The rows are grouped in 3 ways, from coarse to fine. Each group lies inside one group of the grouping before and may be the whole of it. The rows also spread widely along 11 directions, which tell nothing about the answers.
In the rows, 128 means zero.
Known rows, each followed by its group in each grouping:
[110 160 162 101  84 105 118 131  79 185 115 168 143 147 106 129 147 121
 126  86]	q_686 q_857 q_149
[120 132  71 120 166 162 148  83 137 154 133 111 122 143 139 135 123 146
 165 116]	q_242 q_330 q_57
[ 80  81  90  68 108 130 196 145 128 119 145 165  81 157 155 111 101 131
 158 114]	q_237 q_105 q_102
[132 101 111 141 132  92 135 119 151 129 152  73  75 115 122 167  52 143
 121 144]	q_237 q_408 q_356
[106 139  73 140 157 154 123 121  97 153 109 142 140 123 155 117 135 137
 174 121]	q_686 q_85 q_623
[141  96 111  71 105 123 172 138 107 132 166 115  66 166 164 134 105 144
  82 126]	q_902 q_144 q_500
[126 101  77 162 171 183  99 180 157 135 132 115 112 106 141  94 121 169
 101 176]	q_237 q_105 q_539
[139  86 139  93 140 155 216 182 151  83 105 137  84 158 180 112 139 125
 118 157]	q_902 q_572 q_394
[159 127 103 125 183 113 163 120 161 128 108  50  73 148 152 146 117 120
 122 187]	q_237 q_408 q_920
[114  71  84 103 161 113 163 143 149 158 165 120  74 151 118 114 128 201
 104  88]	q_902 q_882 q_435
[140 129 113 159 162  89 157 116 106 167 118  70  94 152 146 159 124 144
 154  86]	q_902 q_144 q_317
[ 89 183  90  94 146 150 106 134 133 182 102 159 174 122  65 134 152 115
 151 136]	q_902 q_572 q_449
[140 124  90 130 129 169 108 136  93 124 138 155 136 122 154 114 128 161
 121 158]	q_902 q_882 q_320
[ 84 105 110  51 116 160 203 152 160 126 130 153  97 151 124 126 119 123
 136 104]	q_902 q_572 q_929
[131 129  82  97 150 188 128 161 165 147 135  96 117 125 110 124 126 137
  79 180]	q_902 q_144 q_981
[156 151 160 175 109 102  91 142  56 140 110 139 117 135 172 148 141 137
 124 104]	q_902 q_882 q_890
[186  97 158 173 133 117 143 134 120 143 135 116 190 127  78 121 114 184
 122 197]	q_686 q_857 q_841
[150  91  98 153 111 171 130 180  73 106 143 147 127 122 192  89 117 145
 110 179]	q_686 q_85 q_56
[ 76  95  99 111 133 120 147 121 144 138 143 143  94 110 121 142  74 164
 162  70]	q_686 q_44 q_810
[143 104  79  81 168  97 171  65 145 143 164  95  85 158 130 154  96 164
 129 150]	q_242 q_990 q_730
[115 117  66 103 159 173 111  90 131 133 158 156 123 124 146 115 115 173
 129 145]	q_242 q_990 q_730
[100 122  51  63 133 140 125 160 114 149 147 160  92 135 140 120 127 134
 103 145]	q_902 q_572 q_449
[108  89  86 117 120 159 165 153 106 104 146 153  90 129 184 122 105 142
 147 111]	q_902 q_572 q_394
[150 159 209 152  84 126 115 126  74 159 110 154 166 163 125 115 168 126
 123 109]	q_237 q_408 q_920
[162 200 180 118 139 139 101  70 155 136  97  96 137 119 109 183 110 120
 110 139]	q_902 q_572 q_449
[ 90 126 126  96 144  95 153 121 140 142 106 150 111 130 114 135 107 142
 160  90]	q_686 q_85 q_56
[145 180 138 144 122 125  67 110  81 174 124 118 127 129 136 151 130 140
 100 106]	q_902 q_144 q_500
[142 123 142 195 139 145 147 145 146 130 112  61 123 107 128 151  89 128
 140 124]	q_686 q_85 q_56
[ 95 168 117  90 114 197 127 150  94 100  82 184 118 125 202 119 139  86
 150 134]	q_902 q_144 q_317
[159  90 180 170 102 102 195 200 112 121 122 109 124 154 132 136 126 125
 128 130]	q_902 q_572 q_449
[160 104 166 126 141 127 120 180 144 153 118 131 109 137 119 101 154 173
  49 160]	q_686 q_857 q_841
[143 135 117 161 149 148 135 124  98 112  97 130 126 138 193 118 129 131
 167 155]	q_237 q_105 q_539
[ 59 145 102  93 128 195 122 126 136 170 128 190 156 127 103 106 151 151
 153  52]	q_902 q_572 q_449
[158 129 126 120 174 192 112 120 161 102 112 146 140 115 144 113 134 177
  96 186]	q_902 q_572 q_394
[116 123 137  72  98 167 139 116 113 160 160 183 144 157 111 105 147 169
  98  88]	q_902 q_572 q_449
[117 129 159 113 114  88 125 107  97 114 107 175 103 120 166 145  91 145
 150  99]	q_686 q_857 q_149

New rows, each followed by its group in each grouping:
[149 112 111 123 162  91 176 104 138 114 116 100  92 147 151 159  95 130
 162 157]	q_242 q_330 q_57
[114 102 101  81 147 177 200 148 210 110 125  95 106 131  98 138  94 112
 128 183]	q_242 q_330 q_57
[128 115  99 122 131 162 107 136 113 123 149 157 125 117 147 118 112 166
 109 137]	q_902 q_572 q_449
[133 122 149 162 153 174 139 180 132 122  83 141 141 124 151  98 160 143
 132 143]	q_686 q_44 q_810
[144 130 119 107 172 170  71 125 125  96 106 179 100 110 201  89 133 182
  74 166]	q_686 q_85 q_56
[155 107 159 155 121 154 117 156 129 123 133 113 110 117 149 117 107 159
  76 137]	q_686 q_85 q_56
[150 120 131 106  92 143 137 139  84 108 138 155 129 129 161 126 105 131
 115 181]	q_686 q_44 q_810
[130 107 137 127 121 112 161 137 134 133 132 102  84 147 146 138  99 134
 127 123]	q_237 q_105 q_539
[156 108 126  75 144 159 121 161 142  92 120 159 102 124 161 102 126 159
  61 219]	q_686 q_44 q_810
[151 124 146 142 141 150 113 194 155 119 104  86  72 111 159 127 115 122
  55 163]	q_686 q_85 q_56
[ 97 156  81  57 135 175 103 115 139 118 124 195 148 106 115 125 108 134
 130 173]	q_902 q_572 q_449
[146 120 135 121 149 174 133 124 161 121 120 114 106 138 148 111 133 152
  93 161]	q_237 q_408 q_356
[119 102  79 122 162 175 106 157 160 136 145 135 100 108 136 111 115 183
  87 133]	q_902 q_572 q_929
[143  56 129 135 119 118 187 170 135 147 158 121 133 139  91 110 108 180
 114 149]	q_686 q_857 q_841
[151 126 152 184 114 134 147 148 101 181 133  67 122 147 130 130 137 136
 113  82]	q_686 q_85 q_56
[160  95 102 101 130 120 140 175 114  88 139 138  96 122 162 129  86 146
  91 229]	q_902 q_144 q_317
[143 123  79 108  88 165 107 167  97 157 173 107 122 113 116 128 101 125
  72 195]	q_686 q_44 q_810
[154 165  93 172 177 167  83 153 110 164  99 117 162 118 127 119 171 143
 122 177]	q_902 q_572 q_394
[138 121 124  91  78  80 117 141  80 158 175 126  73 146 126 155 102 140
  74 114]	q_902 q_882 q_435
[134 118 112 114 169 120 128 141 149 131 120 127 117 124 113 132 113 168
 114 166]	q_902 q_144 q_317
[ 99 120 142 132  88 150 109 149  75 149 134 194 145 127 143 100 131 149
 135  80]	q_686 q_85 q_623
[160 167 184 176 115 118  91 146  91 147  98 116 114 128 162 153 136 126
 102  95]	q_902 q_572 q_929
[ 95 100 145 123 152  97 191 176 179 113  96 130  99 125 106 149 100 125
 163 107]	q_902 q_572 q_449
[117 145 138  86  86 197  86  98 140 103 155 165 130  91 119 146  70 155
  92 134]	q_902 q_882 q_320
[128 122 111  98 142 185  93 141 134 162 145 155 130 133 121  78 153 184
  58 134]	q_686 q_85 q_56
[117 142 143  70  99 122 129  72  85 145 139 185 132 168 143 113 139 148
 135 105]	q_237 q_408 q_920
[109 132 106  81  94 209 115 129 104 107 145 181 115 122 170 111 122 138
 106 127]	q_902 q_882 q_435
[100  90  96 101 120 143 194 152 100 190 149 132 120 178 127  91 164 149
 139  70]	q_686 q_85 q_623
[ 98  96 106 137 153  80 169 166 106 146 110 132  78 146 163 122 125 137
 163  76]	q_686 q_85 q_56
[139  80 171 103  69  49 195 172  76 101 144 161 111 156 134 148  80 130
 142 148]	q_902 q_144 q_317
[155 173 162 107  81 170  96  92 142 165 154  83 137 121  69 176 102 132
  65 132]	q_902 q_882 q_890
[129 140 119 119 135 114 156 103 130 148 119  86  79 151 157 165 110 108
 146  97]	q_242 q_330 q_57
[148 132 130 145 124 108  98 170  93 179 129 118 116 137 124 114 146 146
  75 133]	q_686 q_85 q_56
[116 168  96  55 121 191 155 104 102 129 108 167 141 156 156 117 166 106
 143 154]	q_902 q_882 q_435
[111 133  74 113 149 166  75 148 107 141 128 199 165 110 112  98 148 178
 123 168]	q_902 q_882 q_890
[125 130  63  88 144 159 186 148 131 135 123  99 107 146 140 140 129  97
 144 175]	q_902 q_572 q_394
[133 124 125 124 111 102 160 110 130 154 140  59  72 128 133 179  68 116
 125 100]	q_686 q_857 q_149
[135 125  67 109  96 156 125 106 115 133 181  97 123 109 107 168  60 136
 118 168]	q_902 q_882 q_890
[117 162  87  67 119 203 153  29 132 138 156 116 129 144 143 156 101 115
 152 127]	q_242 q_990 q_730
[145 141 103 132 137  70 108 100  69 140 117 138 118 123 159 152  97 141
 152 154]	q_686 q_857 q_149
[ 99 126  97 108 161 145 138 188 112 186 101 157 118 158 137  82 204 144
 119 107]	q_686 q_44 q_810
[106 108 119 101 135  92 185 206 108 142  90 154 105 161 142 100 162 107
 139 143]	q_686 q_85 q_56
[124 109  96  59 135 152 120  98 123 154 165 154  98 148 146 100 128 185
  80 118]	q_686 q_85 q_623
[147  74  98 135 159  90 136 150 140 141 157  99  93 123 117 126  89 186
  97 158]	q_686 q_85 q_623
[138 101 124  67 152 131 154 120 147  77 123 190 122 130 143 117 109 171
 121 191]	q_902 q_572 q_394
[135 105  92 141 147  97 108 152 111 163 139 131 130 115 103 122 110 173
 113 160]	q_686 q_857 q_149
[123 130 114 132 106  64 149 140  93 168 139  95 102 149 111 156 104 103
 150 128]	q_237 q_408 q_920
[ 87  89  91 111 128 165 160 198 131 173 144 168 134 147 100  85 162 163
 121  95]	q_902 q_572 q_929
[120 108 148 143 116 125 143 106 139 144 152 115 120 125  98 154  92 172
 135  69]	q_902 q_882 q_435
[124 126 101  75 109  90 169  81  95 146 152 108  76 169 156 151 100 116
 142 119]	q_237 q_408 q_920
[130 139  87 120 127 125 117  96 118 160 162  82  79 124 144 171  84 139
 111  89]	q_902 q_572 q_449
[123 143 116 113 145 176 138 115 176 155 133  97 132 121  87 146 114 144
 112 121]	q_902 q_572 q_449
[150 109 167 121  73  97 161 138  65 112 136 159 119 160 172 124 106 126
 135 150]	q_237 q_105 q_539
[163 110 100 113 168 103 108  95 152 139 153 104 109 127 108 133  87 193
  94 197]	q_237 q_105 q_539
[125 137 116 126  90 157 126 177 108 156 143 107 121 128 119 142 115 109
 100 138]	q_902 q_144 q_981
[110  94 105  75 117 108 169  84 136 150 185 129  98 152 106 148  84 162
 130 102]	q_242 q_990 q_730
[140 208 130  99 117  95  82  71  75 185 114 126 140 144 116 172 134 119
 128 120]	q_902 q_144 q_981
[150 106 146 161  92 112 135 189 129 143 156  68  77 117 123 169  77 124
  77 120]	q_902 q_572 q_929
[121 146 194  98  75  86 171 145 102 151 104 139 124 157 110 149 125  92
 136 103]	q_686 q_85 q_623
[118 171 141  99 148 103 130 160 120 137  69 151  98 143 149 144 161  95
 131 133]	q_902 q_572 q_394
[167 124  93 124 163 121 168 149 141 159 132  50  87 155 132 149 134 125
  98 165]	q_902 q_572 q_449
[ 84 116  83  56 118 111 163 175 114 188 143 145  80 170 109 116 165 128
 105  89]	q_902 q_882 q_435
[113 151 147 143  99 112  80  59  99 145 142 160 151 110 111 157  71 162
 164  90]	q_237 q_105 q_102
[132 161 155 122 107 125 148 134 113 154 101 113 130 155 126 138 138  94
 141 140]	q_237 q_105 q_539
[136 121  88 109 102 150 128 115 111 115 166 112 106 111 137 159  64 137
 116 159]	q_902 q_882 q_320
[146 176  91  87 136 133 136  63  63 150 115 151 147 163 167 140 156 122
 163 143]	q_902 q_572 q_394
[132  99  72 118 178 159 136 138 149 129 134 101  77 121 165 120 113 168
 105 146]	q_686 q_44 q_810
[175 135 130 127 107 140 124 118 136 130 162  54  89 118 123 180  70 133
  71 162]	q_902 q_882 q_320
[ 83 132  93  94 137 184 106 116 154 125 138 181 141 104 110 124 102 147
 141 141]	q_242 q_990 q_730
[110  98 139 150  93  91 121 127  64 148 151 193 147 141 133 109 109 178
 166  87]	q_237 q_105 q_539
[153  75  99 139 111  54 134 189  87 123 160 125 103 118 124 133  69 152
 103 199]	q_686 q_85 q_56
[110 146  98 130 150 103 134 121 124 203 125  79 112 142  97 144 130 131
 136  83]	q_686 q_85 q_56
[140 107 183 112 139 114 143 185 167 129 106 123  82 138 127 114 134 149
  59 132]	q_686 q_85 q_56
[141 105 123 211 142  85 155 158 124 119 113  76 125 110 126 160  67 125
 186 163]	q_237 q_105 q_539
[113  96  63 113 121 124 105 133 104 147 172 144 120 105 116 124  73 168
 123 149]	q_686 q_85 q_623
[177 129 139 140  67 153 118 100  85 118 183  86 134 116 132 175  46 140
  93 165]	q_902 q_144 q_500
[148 142  86 103 136 158 119 100  88 177 150 132 137 163 131 116 170 169
 106 128]	q_902 q_882 q_890
[158 123  93 138 154 155 124 124 150  92 133  74  84  96 159 163  70 137
 106 185]	q_902 q_882 q_435
[192 136 160 142 110 136  83 102  88 115 139 133 141 119 157 131 102 163
  79 184]	q_686 q_85 q_623
[ 97 112  80 162 114 142 129 139 113 181 159 114 151 125  84 125 103 151
 163 109]	q_237 q_105 q_102
[145 150  97 104 139 118 103 113  88 134 125 159 129 131 148 136 127 142
 127 167]	q_902 q_572 q_394
[ 90 136 109  93 108 165 121 117  88 154 141 174 115 143 157 119 131 148
 132  60]	q_902 q_144 q_500
[143 159 109 169 128 121  98  84  63 153 125 114 132 136 169 142 122 129
 164 119]	q_237 q_408 q_920
[116 151 117  80 109 180 140  83 102 104 123 162 116 135 180 138 117 123
 145 116]	q_902 q_882 q_435
[156 111 116 149 130  88 104 113  98 179 169 112 141 146  90 124 118 184
 108 147]	q_237 q_408 q_920
[166 133 119 183 176  92 110 137  95 171  99 104 137 137 140 124 154 164
 131 150]	q_686 q_857 q_149
[142 163 144  74  79 145  90 129  95 159 148 145 113 141 122 140 134 130
  57 135]	q_902 q_882 q_320
[ 98 103 101  84 149 105 163 176 141 107 110 149  43 134 177 136 113 122
 128 113]	q_902 q_572 q_394
[130 109 157 144  93 131 153 149 130  91 137 111  80 111 164 169  57 116
 128  99]	q_902 q_572 q_449
[125 176 131 121 109 175 119 112  96 144 102 145 163 141 145 120 144 103
 152 155]	q_237 q_105 q_539
[153 155 159 105 126  82 136  74 137 138 126 105 115 131 101 187  82 141
 126 130]	q_902 q_572 q_929
[137 140 122 135 113 156 120 149  92 159 127 125 114 147 152 126 157 137
 105 107]	q_902 q_882 q_890
[146 157 149 107 131 161  91  97 158 158 145  94 121 121  92 154 100 164
  63 130]	q_902 q_144 q_500
[139 139  78 120 167 183  76 130 136 161 142 132 129 119 123 111 147 178
  80 151]	q_902 q_572 q_394
[104 165  73  19 132 165 140  79 101 134 121 179 121 155 159 123 137 123
 142 153]	q_902 q_144 q_317
[138 116 125  82 124 123 193  77 121 149 156  95  65 179 168 150 121 146
 118  56]	q_902 q_572 q_449
[117 101 115 102 133 125 181 113 131 124 139 134 128 140 116 139  93 157
 160 129]	q_902 q_144 q_317
[154  79  96 158 139 117 154 111 109 117 169 102 100 128 151 145  77 189
 137 120]	q_902 q_882 q_320
[140 118 137 105  82 170 174  66 102 147 171  99 124 153 143 142  94 142
 128  85]	q_686 q_85 q_623
[136 160 141 123 141 103 128 146 106 142  87 146 152 138 116 142 145 121
 147 162]	q_902 q_144 q_981
[124 106 113 141 155 103 150 203 104 139 101 131  79 148 174 115 153 138
 124 122]	q_902 q_144 q_317
[115 128 127  57  94 112 152 119  94 133 143 161  71 160 169 143 121 125
 111  89]	q_902 q_572 q_394
[146 165 114 111 115 178 118 102  97 196 151  89 130 162 127 133 154 140
  86  99]	q_902 q_144 q_500
[177 102 137 168 167  63 113 102 112 151 131 123 149 121 102 135 104 208
 129 161]	q_686 q_857 q_841
[144 142  94  87 133 149  83 121 120 112 142 155 106 105 153 140  91 152
  82 187]	q_902 q_572 q_929
[122 155 112 112 205  90  95  59 126 145  94 179 131 133 138 133 142 194
 162  98]	q_902 q_572 q_449
[147  85  95 116 123 107 119 160 113 146 164 135 126 117 104 118  93 179
  84 191]	q_686 q_857 q_149
[114 165  87  47 150 167 116  69 127 139 110 171 141 129 138 121 129 140
 133 166]	q_686 q_857 q_149
[178  97 188 142  87  99 156 138 101  83 136 101  67 128 193 162  65 133
  97 139]	q_686 q_44 q_810
[117  99 114  78 119 160 168 130 167 143 158  99  93 135 109 125  92 149
  88 123]	q_686 q_85 q_56
[166 124 189 171 131  99 107 103 132 128 117 127 165 104  92 148  84 179
 125 152]	q_686 q_857 q_149
[130 159 129  74  77 108 113 100  58 166 150 165 121 157 129 143 138 131
 110 104]	q_902 q_882 q_435
[120 142 104  72  82 123 111  81  98 155 179 163 153 124  78 157  82 151
 124 134]	q_902 q_572 q_394
[188 122 133 166 141 116  87  85  94 144 154 118 148 134 135 122 110 200
 103 176]	q_237 q_105 q_539
